The same things were measured in two ways. Each way mixes the same 9 hidden numbers, adds some noise and spreads widely along 6 directions of its own, which tell nothing about the thing.
In the rows, zero is written as 128.
Some things both ways: the first way, then the second way.
[133 108 121  71 194 119  96 167  90 187 120 175 198 148 183 132 129  67
 122]
[ 80  79 160 112 137 134  79 129 125 114 170 140 110 107 122 133 196 108
 148 139 154 113 129]

[155 190 125 130  97 100 116 124 127 120 159 129 117 109 106 148 155 218
 112]
[175 144 132 122  98 124 108 142 130 102 135 107 150 133  92 150 126 117
 122 148 116 147  98]

[169 143 122  58  96  71 123 135 132 148 109 154 158 111 159 126 146  94
 102]
[171 109 107 133 160  64 126  96 127 114 136 103 109 114 178 119 152 123
 124 177 111 148 169]

[170 129 164 101 107  85 137 167 147 150 114 138 142 111 136 164  78  73
 176]
[104 127 109 135 131 113 173 111 248  88 161 154 171 144 171 107 159 132
  86 115  46 170 105]

[ 96 128 108 121 223 153  68 173  54 153 165 167 187 158 187 151 167  79
  86]
[113 158 136 121 120 188 115 195  93 126  78 148 142 111  57 130 107 104
 153  88 162 140 120]

[120 211 164 151 182  67  54 176 125 163 107 146 164 138 172 184 157 111
 156]
[164 112  94 111 125 126 125  70 130 150 107  80 100 125 147 125 105 111
 112 123 118 145 121]

[176 111 166 134 118 108 110 137 130 134 133 149 123 135 132 146  95  92
 129]
[110 154 143 117  96 101 118 122 220  76 193 159 152 133 125 144 116 163
 117 179 112 136 102]

[151 128 131  99 119 139  96 167 112 174 114 142 154 118 111 146 103 137
 131]
[155 146  88 126 147 159 105 147  82 169  91 130 109 127 111 126  99 114
 123  64 173  88 110]

[134 188  93 121 137 108 119 147 161 167 130 157 126 154 113 159 159 170
 136]
[ 99 111 122 144 150  87  89 148  91 113 146 149  72  81 146 149 148 138
 179 177 191 106 200]

[109 171 107 155 180 115  92 204 125 124 152 134 140 156 160 132 133 137
 115]
[146 136 113 110 120 150 136 136 105 149  90 134 152 139  98 127  94 132
 119 107 126 126 105]

[149 110 129 144 122 122 143 195 157 123 108 173 107 173 131 111 113 130
 141]
[128 122 149 164 149 173 138 163  88 148  57 106 152 143 108 141  83 107
 110  73 148 147 142]

[139 133 148 103 133 118  71 120 181 148 105 123 138 108 141 161 109 155
 124]
[115  92 141 128  64 105 116  84 118 153 138 110 114 136 155 144 150 168
 112 153 111 117 122]

[168 143 137 158 131 146 120 175 134 109 134 148 132 156  77 138 115 185
 113]
[122 144 130 134 156  95 154 160 118 133 116 119 151  98 129 133  79 160
 106 154 129 150  98]

[132 143 152 131 113  95  98 215 114 127 107 151 146 145 157 137 128 110
 138]
[173 127  81 118 155 124  94 104 131 139 138  93 101 130 119 162  72 107
 120 124 167 105 117]

[152 127 132 100  98 111 113 208  94 170 100 164 147 134 128 112 119 162
 150]
[134 109 102 117 146  88 109 127 171 115 122 141 151 144 118 113 120  93
  90 112  71 136 118]

[120 141  98  87 152 128 132 164 125 155 144 142 167 126 144 137 127  97
 112]
[144 139  98 125 129 133 133 131 121 138 118 139 124 120 131 118 142 133
 131 108 130 122 116]

[168 121 179 118 100 103 107 155 114 137 114 149 144 122 132 149 101 114
 144]
[113 142 124  87 104 114  85 110 136 116 164 138 123  86 134 114 155 121
 129 148 129 122 103]

[152 144 133  94 113 108 146 123 160 126 129 138 122 111 149 169  98 131
 162]
[115 145 142 135 128 185 136 167  82 134  95 150 172 129 106 122 137 112
 132  81 146 131 140]

[151 172 131 114  88 126 113 132 102 136 115 151 131 116 107 139 145 201
 115]
[104  90 162 116 129 148  96 153 135  97 149 124 131 122  82 147 172 102
 147 137 137 140 108]

[166  66 137  64  71 118 162 166 151  86 140 142 137 126 152 132  96 111
 125]
[143 133 150 133 130 134 126 146 161 115 157 100 190 146 133 150 123 109
  80 123 104 150  89]

[133  93 104  91  67 132 162 163 115  91 125 169  93 117 174 132 147  67
 105]
[134 161 119 108 128  58 125 140 154 100 103 148 148 107 101 120  36 146
 110 186  93 164 134]

[157 102 127 129 106  92 136 181 179 119 142 141  95 151 153 127  97  81
 140]
[142 167 128 136 128 155 116 161 159 115 136 149 153 151 101 152  84 134
 125 124 162 112 142]

[176 136 134 171 113 114  96 196 191 122 115 128 109 176  79 111  84 188
 113]
[119 131 118 160 155 123 161 157 119 153 113 142 136 133 162 138 108 163
 117 125 148 115 159]

[168  76 177 120  88 124  91 178  94 121  92 176 151 165 137  77 115 157
  94]
[125 155 133  89 124  55  79 144 129  93 170 154 145  93 106 136 101 132
 132 217 131 122 141]

[152 146 126 137 136 109  91 158 151 146 149 134 129 143 114 148 127 148
 117]
[133 108 117 127  80  61  86  57 149 133 182 106  88 117 190 137 155 162
 103 168 113 110 114]

[156 132 141 123 167 128  94 154 130 153 129 138 159 118 119 156 112  95
 111]
[123 122  90 167 116  80 162  94 121 143 101 116  97 101 201 120 129 174
 113 122 102 148 126]

Other things, the second way, with their names:
<123>: [152 135 111 120 110 137 138 130 103 145 119 120 134 122 114 140 122 151
 128 123 135 123  83]
<339>: [161 119 116 133 136 154 106 134 133 125 127  93 119 142 102 164 101 105
 127 113 158 126 117]
<332>: [130 115 131 115 104 131 101  73  60 183 117 107 105 109 179  99 168 140
 112 100 146  96 114]
<325>: [139 114 155  54  85  96  96  81 100 151 128  78 136  93 104  98 133 127
  79 159  81 158  20]
<451>: [ 85 115 120 132 143  97 130 114 143 132  86 127 113  99 140 102  87 132
  91 106  99 160 104]
<76>: [143  92 120 149 129  87  94 107 105 124 169  93  91 105 173 155 188 121
 143 158 146 118 152]
<476>: [173 163 111 103 127 171 142 144  88 178  56 137 159 151  92 103  69 136
 100  83 136 113 106]
<391>: [128 112 156 131  93  89 100 122 174  83 183 140 127 140 121 157 154 158
 138 192 122 127 129]
<188>: [ 72  86 121 143  74  57 153  93 161 109 113 168 113 122 158 110 162 187
 124 150  46 152 130]
<175>: [136 137 136 122 127 125 127 121 124 131 110 119 156 124 139 113 115 116
 102 124 112 150 136]
<492>: [126 120 110 138 146 108 117 138 116 135 116 137 140 121 143 114 142 111
 105 100 108 127 123]
<413>: [154 143 108 117 114 101 130 135 134 116 112 137 157 134 103 124 100 135
 106 126  84 142  89]
<58>: [161 146 102 154 136  96 128 145 127 101 117 136 143 129 130 134 121 123
 122 121 113 142 133]
<415>: [113 110 111 143  98 145  98 134 119 120 163 145  98 119 125 163 185 137
 167 112 163  90 118]
<72>: [132 123 138 136 114 115 123 135 173 109 149 112 130 139 108 165  90 155
 115 158 127 142 100]
<263>: [153 164 119 120 117 116 118 170 131 130 116 139 162 133  90 140  67 134
 111 141 129 124 111]
<65>: [156 110 112 128 123  99  98  97  98 129 153 103  96 110 153 144 153 131
 142 149 152 111 132]
<340>: [145 148  89 151 130 196 143 197  74 133  97 137 131 110  94 160 149 105
 177  68 170 124 123]
<405>: [111 175 136 120 112 151 119 139 143 136 148 126 151  99 142 126 115 139
 102 116 146 131  86]
<30>: [163 102 131 106 116 137 114  92  62 180 113  76 156 136 127 135 119 115
  89 107 127 111  77]
<367>: [143 141 126 147 109 153  98 131 150 105 156 112  92 112 157 142 190 112
 156 129 157 136 156]
<267>: [144 155 102 105  76  61  79 107 189  87 218 148 104 101 150 150 164 150
 146 216 115 115 130]
<311>: [124 137 112 134  95  33  78 123 127  98 163 142 106  95 146 151 118 151
 138 197 118 122 151]
<31>: [106 114 144 151 136 144  90 155 114 153  75 106 106 125 124 130  93  99
 105  92 150 139 159]
<375>: [126 132  97 152 137  81 109 169  83 111 175 138  94  79 121 188 129 172
 181 171 190  94 104]
<349>: [119  87 101 136 122 133  78 107  81 167 107  94  66 113 127 154 122 116
 133  91 171  96 115]
<253>: [176 143  79 135 105 101  87 106  84 137 151  97  90 105 152 163 130 125
 147 143 167  98 141]
<276>: [ 82  78 124 159 138 168 120 158 147  96 143 138 122 130 118 158 193  91
 166  83 139 131 145]
<38>: [146 144 125 153 155 172 127 172  68 158  82 112 156 132 126 138 107  96
 119  85 168 124 161]
<82>: [127 146 122 140 132  87 139 159 109 118 149 135 130  95 140 153 127 168
 145 180 145 134 137]
<429>: [107 112 126 158 114 144 110 140 154 117 124 140  92 145 107 168 100 157
 148 120 172 111 146]
<92>: [120 125 133  95 127 126  63 106 122 144 141 102  79  83 140 109 147 109
 119 137 161 122 104]
<493>: [148 144 105 164 126 170 129 155  48 163  55 111 114 122 105 146  86 130
 141  64 178 117 126]
<499>: [145 156 127 114  73  98 108  84 115 161 123 123 135 129 164 112 106 166
  87 140 114 112 109]
<105>: [171 149  85 111 162 167 150 138  95 172 112 118 154 135 125 133  92 120
 110  93 155 101 104]
<77>: [ 94 107 149 152 125 112 105 135 191 107 157 124 117 132 143 151 125 134
 109 144 126 141 134]
<529>: [155 123 120 114 103 147 123  84 143 125 128 112 127 140 135 131 130 121
 127 129 121 134 133]
<286>: [ 79  93 109 134 122 112  85 106 106 136 180 155  56  87 174 147 188 153
 176 147 192  71 163]
<479>: [147 173  89 104  98  81 112 129  97 122 107 154 125  97 103 121  79 149
 137 150 120 122 117]
<206>: [153  93 109  97 119  89 103  70 135 127 134 119  96 135 127 124 125 140
 129 161 116 116 116]
<35>: [ 92 139 119 167 124 167 152 171 155 151  94 143 131 132 125 141  91 158
 105  71 140 132 104]
<214>: [113 135 131 125  91  89 109 125 148 116 129 142 102 100 137 115 139 155
 125 153 106 145 120]
<11>: [ 84 127 124  97 111  92 138 147 147 120 132 163 127  94  95 125 112 182
 130 161 105 140  58]
<280>: [ 86 115 148 155 135 224 145 168  57 141  80 108 119  81 137 124 197  92
 167  57 170 164 151]

Some of these things the first way, each followed by its name:
[173 141 137 132 124 111 106 130 146 175 130 146 112 111  93 155 123 140
 134]	<214>
[123 173 106 163  64 180 189 187 139 146  86 189  90 171  31 140 130 212
 170]	<451>
[136 183 137 169 119 100 124 172 163  84 146 128 114 145 125 159 133 141
 122]	<280>
[140 149 153 136 197 152  51 143 111 209  94 170 206 193  92 119 114 183
 108]	<332>
[144 175  96 102 173 140 131 132 116 126 197 114 158  84 114 188 136 165
 112]	<375>
[140 135 120 151 125 118 159 190 189 107 140 146 125 174  87  95 114 186
 117]	<82>
[152 142 146 143 115 101 133 174 126 129 133 145 108 110 130 131 113 137
 148]	<479>
[166  88 138 125  56 103 152 194 177  96 129 134  82 126 119 104  90 155
 136]	<263>
[195 172 151 167 117  26 126 195 179 117 149 117  89 113 130 124 101 141
 156]	<65>
[100 212 107 182 161 143  81 193  85 187  90 183 166 210  81  66 165 230
  85]	<206>
[186 144 143 111 122  76 118 156 120 134 151 120 112  66 150 161 104 123
 153]	<413>
[154 117 138 121 147 115  88 154 119 122 145 140 133 117 163 158 130  88
 104]	<72>
[118 131 118  73  54 102 174 132 199 134 137 137 123 121 109 138 129 150
 142]	<267>
[146 120 129  95 138 142 115 134 120 144 126 145 138  94 141 164 114 105
 126]	<493>
[120 127  84 138 148 104 130 223 174 124 159 130 118 165 153 111 111  74
 109]	<286>
[111 134 132  92 131 122 147 177 147 127 137 128 168 110 135 130 108 138
 135]	<340>
[163 140 148 126  86 107 123 163 144 161 105 163 121 141  91 150 127 136
 148]	<92>
[143 138 114 114 160  99  98 168 128 128 183 105 137  95 166 155 114  94
 113]	<415>
[ 96 158 107 135 125 176  93 193 101 158 105 161 151 158  94 135 150 199
 110]	<349>
[128 141 110 143 162  94 104 229 129  60 178 114 133 144 200 124 123 123
 103]	<30>
[160 181  97 130 126 107  97 109 139 141 166 132 108 123 117 150 151 178
  94]	<391>
[108 136  49 179  61 174 201 229 208  69 176 122  38 168  61 130 108 166
 120]	<35>
